The rows come from 5 hidden closed curves, with some noise, and rows from the same curve form a group. Each curve winds through 8 dimensions. The rows are also pushed far along 5 directions, which tell nothing about the answers.
(in the rows, 128 means zero)
Some rows, each with its group after it:
[123 160 136 110 140 152 113 124 124 138 120 122 143 119 130  88 167  99
 134]
(4)
[129 146 128 131 118 128 157 131 123 148 114 113 178 127 128 115 151 112
 106]
(1)
[176 119 142 184  56 125 128 180 165 136 137 108 108  98 158 139 107 128
 126]
(3)
[ 99 115 129 131 173 144 119 137 126  99 129 120 144  98 100 148 103 182
 154]
(3)
[ 80  91 143 103 174 173 136 123 108 109 130 138 133 106  98 149 125 160
 127]
(2)
[129 131 118 101 129 149 120 134 124 133 139 113 120 110 123 132 120 115
 119]
(3)
[111 150 104  93 167 170 118  65 126 139 149 121 193 145 132  97 178 142
 116]
(4)
[ 81  72 191 100 189 177 138 164  83 136 135 125 178 110 137 146 138 158
 115]
(0)
[128 100 115 162 172 157  85 129 120 106 165 100  94 176  92 127  80 202
 145]
(3)
[110 141 135 119 142 116 147 124 118 138 114 140 177 135 137 119 158 116
 118]
(3)
[116 100 145 112 118 141 155 136 121 145 129 133 128 122 140 142 126 125
 118]
(0)
[ 95 158 136  41 164 117 145 105  83 151  85 138 183 126 181  86 161  51
 106]
(2)
[140 118 168  75 145 125  92 175  73 150 123 123  64 116 157 116 116  46
 108]
(4)
[119 158 107 117 142  99 126 121 123 124 107 130 127 137 114 117 123 108
 136]
(2)
[107 135 141  92 179  98 140 100 103 118  95 132 142 137 122 113 124 103
 143]
(3)
[104 127 127 119 174 145 138 114 116 112 115 107 168 146 116 107 115 144
 130]
(0)
[124  92 142 177 126 156 129 150 144  93 151 128 124 150 124 123  92 199
 158]
(1)
[ 94 119 117 114 141 127 157 128 123 124 129 146 165 126 122 149 127 155
 125]
(3)
[125 120 174  62 148 138 126 157  83 139 104 129 116  69 161 122 139  32
  90]
(0)
[117 143 133 132 153 138 138 121 115 139 107 117 169 125 109 111 151 132
 122]
(2)
[132 126 136 118 120 102 137 126 142 137 118 119 113 120 119 157 122 108
 135]
(0)
[121 114 128 127 128 151 124 157 107 133 143 132  97 150 112 112 113 134
 128]
(4)
[110 184  95  66 198 173  62  84  84 121 139 123 139 156 144  49 169  88
 116]
(1)
[103 107 106 115 128 122 113 161 122 100 155 161  66 130 102 167  87 147
 139]
(4)
[121 108 180 114 173 150 116 145 106 140 116 111 150  78 151 127 138 120
 127]
(3)
[214 143 116 213  81 177  59 112 150 176 180  82 142 139 189  96 182 159
  85]
(2)
[104 137 138 107 137  99 154 137 117 127 104 152 147 135 135 121 135  98
 129]
(3)
[143 127 144 120 122 117 104 160 125 132 150 144  84 121 119 133 130 101
 140]
(2)
[175  68 174 232 106 178  74 210 104 158 181 100 102 133 156 140 125 203
 102]
(1)
[180 163  96 174  76 128 155  60 186 157 133  98 157 150  93 112 169 127
 114]
(2)
[104 156  62  93 116  99 143 109 130  93 119 155  77 176 102 110  87  94
 134]
(0)
[ 83 112 155 118 181 147 175  91  95 166 112 138 220 137 112 129 192 160
 112]
(4)
[144 116 125 154  65 107 143 153 154 133 139 143 119 135 147 159 122 135
 119]
(1)
[113  94 162 132 188 134 134 157  69 124 119 116 118 110 124 133 104 129
 114]
(1)
[128 113 158 124 154 131 153 111 130 131 102 101 154 101 122 125 118 133
 141]
(3)
[107 125 108 137 133  87 138 123 145  92 117 161  84 142 107 145  87 134
 158]
(3)
[117 141 125  84 150 161  65 142  93 135 144 139  78 125 165  97 141  98
 132]
(0)
[137 127 108 170  94 148 150 114 158 124 154 129 170 124 108 141 146 194
 133]
(3)
[ 93 141 118  99 143 138 139 138 121 117 135 135 169 151 114 128 139 127
 119]
(0)
[111  88 150 125 131 154 151 141 118 145 137 127 137 123 131 146 127 151
 120]
(0)
[104 137 107 111 130 116 168 108 129 114 100 137 159 126 135 123 114 120
 121]
(0)
[154 128 130 179 137 148  64 153 100 142 152 119 108 138 143 117 146 153
 106]
(2)
[104 107 124 107 155 127 154 102 130 116 110 112 145 129 111 156 101 136
 118]
(2)
[156 118 149 175  85 125 125 187 121 128 125 126  87 128 142 111 105 124
 132]
(1)
[123 124 146 120 130 131 137 159 121 135 133 129 139 141 127 115 126 121
 133]
(2)
[ 66  56 181  97 159 122 169 190 117  89 122 161 110  84  99 201  68 161
 162]
(4)
[147 128 118 136 159 112  62 150  83 135 140 118  76 149 139 124 105 122
 115]
(4)
[141 112 156 135 159 191  73 132  95 170 148 108 143  93 166 114 173 145
  99]
(1)
[131 139 166 120 143 137 149 112 142 153 115 107 194  85 109 136 186 108
 122]
(4)
[109 128 138  67 151  84 152 115  99 139  90 145 108 125 150 126 115  55
 121]
(3)
[132 110 140 130 105 129 154 147 122 147 119 111 151 118 138 159 129 115
  88]
(2)
[160 153 147 148 110 109 170  98 145 163  97 102 199 111 119 111 175 108
 114]
(4)
[122 102 152 142 121 140 173 132 156 103 130 127 165 105  98 154 125 143
 123]
(0)
[181 200 103 121  24  32 171  92 211 127  99 139 125 127 139 140 155  21
 131]
(4)
[103 138 108 107 164 134  97 111 104 118 131 139 137 129 133 141 142 132
 108]
(2)
[ 78  90 173 115 112 108 252 108 162 134  87 161 180  92  71 179 141 150
 163]
(0)
[180 119 174 156 120 121 117 135 112 169 113  94 122 107 154 114 143  99
 108]
(3)
[151 122 123 207 144 152  99 110 134 128 150 114 134 139 101 121 142 206
 138]
(3)
[155 150 104 180 123 119 137  51 191 105 150 110 197 152 116 130 160 174
 134]
(1)
[144 126 140 159 126 126 132 143 131 128 126 111 144 117 107 140 133 129
 110]
(0)
[147  94 148 164 131 125 115 160 126 119 136 110 125 125 136 140  90 168
 136]
(4)
[104 120 110  96 168 149  92 162  75  89 134 141  40 116 141 101  70 104
 136]
(1)
[130  70 204 209 163 189 119 177 138 122 157 103 196  79  95 155 145 244
 148]
(4)
[107  90 200 121 160 157 148 162 105 141 117 140 153  73 131 128 148 140
 142]
(2)
[122 103 165 119 142 146 161 134  92 162 121 140 192  91 146 129 165 142
 100]
(4)
[112 165  96 108 164 146  81  93 137 125 136 113 188 159 146 105 155 153
 130]
(1)
[148  91 162 153 106 122 125 172 121 138 144 122 104 136 139 153 112 129
 114]
(2)
[106 104 137  90 132  86 176 125 109 121  85 155  84 120 133 138  82  95
 144]
(4)
[144 150 121 127  98 140 131 121 144 119 130 135 115 129 133  90 142 100
 134]
(1)
[206 162 128 189  91 132  78 125 130 158 145  96 140 129 167  97 182  94
  74]
(0)
[177 111 177 144 103 141 124 129 118 207 118  91 162 100 175 132 181 104
  81]
(1)
[195 177 109 188  78 128  82 126 126 157 132 112 137 132 190  79 176  99
  86]
(0)
[184 105 157 230  72 156 127 159 147 162 133 104 135  86 162 120 141 180
 122]
(3)
[147  99 133 161 151 175  75 173  57 165 149  97  80 143 161 101 111 146
  88]
(1)
[162 107 134 221 111 177 101 134 153 121 170  99 148 158 137 106 125 218
 135]
(1)
[184 131 177 136 114 117  96 150  84 201  97  97  96  77 188 115 165  52
  85]
(0)
[137 109 141 162 146 148 102 184  96 113 161 115  90 139 103 131 105 140
 115]
(1)
[148 136  99 168  92 118 111 121 159 112 142 134 112 130 123 152 129 147
 119]
(2)
[121 101 132 156 155 159  78 160 102 115 152 128  99 119 120 155 119 174
 114]
(2)
[110 118 114 116 194 169 116  69  94 148 142 126 186 136 128 108 162 180
 111]
(4)

New rows. What belongs after each?
[124 133 112 108 137 140 142 105 138 133 136 117 149 126  99 131 135 130
 122]
(4)
[107 129 118 111 183 158 121 110  97 105 134 120 120 126 120  98 115 126
 129]
(1)
[115  83 143 156 121 143 162 158 132 131 137 113 147 135  99 172 103 174
 111]
(2)
[139 127 140 137 128 126  72 186 106 133 132 117  81 112 162 133 109 119
 131]
(0)
[131  98 174 136 138 127 161 135 141 141 120 117 146 101 116 140 123 139
 147]
(2)
[163 132 145 151  84 137 123 153 149 169 133  89 124 124 144 125 141 118
 127]
(0)
[120 139 114 153 114 124 164  74 159 142 114 135 161 130 112 127 159 166
 152]
(0)
[103 128 109  65 168 132  92 132  69 101 109 154  32 125 149  92  83  65
 126]
(0)
[ 81 114 159  80 184 123 172 124  88  84  96 162 118 100 120 107 107  93
 152]
(1)
[143 106 185 136 119 168 123 167 114 182 135 101 182 113 147 130 177 129
  93]
(1)
[141 122 127 128  82 120 134 134 150 150 118 128 117 132 141 141 125 124
 127]
(1)
[143 145 142 119 128 108 119 141 122 111 131 126 116 136 130 119 128  81
 124]
(1)
[124 126 145 118 138 170 104 141 121 140 154 130 139 118 135 119 165 129
 121]
(4)
[161  90 195 186 132 141 154 136 111 161 114 104 193  85 150 139 167 140
  81]
(0)
[ 98  94 147 126 114  99 183 150 148  98 110 156 121  85 100 187  95 140
 146]
(0)
[145 134 130 135 105 133 132 124 129 123 111 135  86 101 135 104 121  97
 129]
(0)
[120  75 174 179 101 111 228 120 173 120 115 146 171  80  73 196 133 182
 145]
(1)
[ 95  86 146 113 153 131 148 130 123 128 126 130 140 142 108 162 105 166
 136]
(1)
[129  86 121 181  87 116 119 195 154  57 146 151  44 126 134 158  32 174
 161]
(0)
[156 132 133 162  85 116 173  65 178 134 113 118 208 123 149 145 175 134
 101]
(2)
[114 134 115 110 117 144 141 130 115 129 111 137 115 135 147  90 115 117
 133]
(1)
[103  88 142 125 169 190 112 159  72 138 146 122 122 102 120 128 115 186
 124]
(3)
[107 147 131  83 127 131 155 115 128 108 110 154 127 118 127  93 140  81
 142]
(1)
[134 123 133 132 123 133 113 134 145 129 152 116 138 135 132 152 134 136
 122]
(0)
[ 83 101 179  91 164 154 160 142 103 127  99 150 149  71 143 122 138 127
 149]
(4)
[136 166  96 146 113 118 117 107 144 123 120 134 113 143 125  97 139 124
 144]
(4)
[150 167  92 140 105 139 126  95 147 125 123 109 145 131 131  85 134 135
 138]
(3)
[105 123 126  86 142 117 147 131 100 129 106 147  82 140 129 101  95  95
 146]
(2)
[ 83 114 170  58 184 120 154 131 110  99 107 155 151  95 103 137 125 103
 152]
(4)
[101 126 101  92 134 132 125 139 133  92 140 149 111 114 126 140  89 140
 147]
(4)
[129 133  91 166 138 145 139  76 184 104 151 108 142 164  63 121 115 198
 165]
(2)
[128 138 143  93 185 181  32 161  50 167 157 116 118 127 162  99 176  98
  81]
(1)
[135 117 137 140 114 127 160 124 129 145 114 127 118 134 125 107 117 128
 136]
(2)
[127 113 139 149 115 152 129 155 102 144 131 136 107 140 132 105 133 137
 121]
(0)
[133 110 167 143 140 150 124 123 119 159 125 113 143 125 146 115 153 149
 136]
(0)
[114 140 146  63 140  92 150 117 111 157  90 127 128 106 142 141 141  55
 121]
(0)
[110 107 125 133 160 136  82 168  97 105 156 127 100 163 109 156 101 154
 112]
(2)
[136 116 116 135 155 158  96 131 101 131 142 118 125 103 136 119 109 167
 121]
(4)
[141 102 182 133 112 145 147 181  86 172 121 125 136  97 146 126 152 108
 101]
(3)
[114 157  98  48  89  46 174 104 165  80  91 166 106 124 154 141  81  44
 157]
(4)
[ 90 138 103  86 168 129 108 126 116  69 148 157 110 148 124 120 104 121
 146]
(1)
[105 123 143  99 150 147 128 122 128 133 123 126 153  99 138 138 144 132
 137]
(0)
[194 137 163 197  78 118 137 119 150 182 129  94 197 115 145 148 205 119
  73]
(2)
[139 132 136 125 149 133 116 118  94 154 132 116 140 150 132 109 152 118
 107]
(3)
[140  86 141 185  89 155 112 193 126 133 153 134  63 121 142 142  96 172
 136]
(4)
[ 85  75 164 123 146 133 176 177 103 103 102 145 132  93 130 151  78 151
 133]
(0)
[153 148 111 138  90 104 125 144 123 123 122 130  73 158 130 101 106  86
 126]
(1)
[104  99 133 128 125 161 164 135 143 119 136 123 144 137 112 131 107 165
 140]
(0)
[144 163 103  70 115 140 115  87 120 157 130 111 142 142 160 106 171  45
  72]
(2)
[103 117 110 120 122 126 164 109 158  85 137 143 152 139 111 142  95 176
 161]
(3)
[142 110 149 125 145 126 103 135 117 122 137 119 106 118 150 138 117 115
 122]
(1)
[ 85 112 117 126 163 131 159 115 135 114 142 140 160 148  64 162 124 176
 135]
(3)
[131 129 129 163 144 151 110 144 105 130 136 115 135 157 119  97 131 157
 124]
(1)
[122 102 127 153  83 121 166 133 172 108 136 156 126 120 116 164 112 169
 150]
(1)
[ 92 105 114  77 157 111 153 128  95 126 116 146 100 126 101 153  87 120
 126]
(4)
[176  93 150 203  74 156 102 204 134 152 164  94  93 157 136 129 104 164
 112]
(1)
[ 75 123  99  94 134 102 190 107 143 100 109 170 113 131  78 150  94 141
 164]
(2)
[112 115 119 104 117 131 138 122 119 117 127 146 122 140 153 134 121 115
 108]
(2)
[109 163  92 105  87  72 181  89 193  96 108 153 183 143 121 153 128 118
 149]
(1)
[133 132 117 176  92 131 144 119 166 126 140 129 156 149 138 128 140 169
 139]
(4)
[120 130 153  84 136  96 155 135  87 143  93 141 123 121 143 116 131  70
 120]
(3)
[112  82 173 110 177 141 102 165  95 124 141 130  94  96 128 161 110 130
 129]
(3)
[135 136 163 119 112 104 135 148 142 126 104 124 106 118 142 121 126  75
 148]
(4)
[121 118 146 110 176 126  76 159  69 142 116 137  66 110 161 116 117  93
 118]
(3)
[128 129 125 115 118 134 138 143  96 149 116 126 133 129 156 105 125 116
 113]
(3)
[117 160 124  96 151 136 138 121  90 157 110 116 180 129 140  99 168  85
  92]
(1)
[141  65 234 147 151 128 162 172  84 189  92 107 152  62 151 156 148 110
  99]
(3)
[128 135 118 116 123 108 169 101 134 147 120 122 183 136 117 140 141 126
 108]
(4)
[104 145 105  60 126  96 148 138  97 115  86 148  91 114 161 117  90  47
 115]
(0)
[155 104 164 135 126 140  79 197  66 131 136 137  33 110 182 101 101  83
 113]
(1)
[ 98 105 147 131 158 152 121 154 119  88 142 143 132 149 118 119 109 162
 149]
(0)
[130 123 137 135 167 142  95 155  69 124 149 130  95 140 125 112 130 111
 103]
(1)
[142 133 105 144  89 125 132 133 153 126 130 128  89 126 109 135 110 129
 133]
(1)
[116 141 145  72 138 107 146 117 127 126  84 129 114  84 154 117 119  61
 144]
(4)
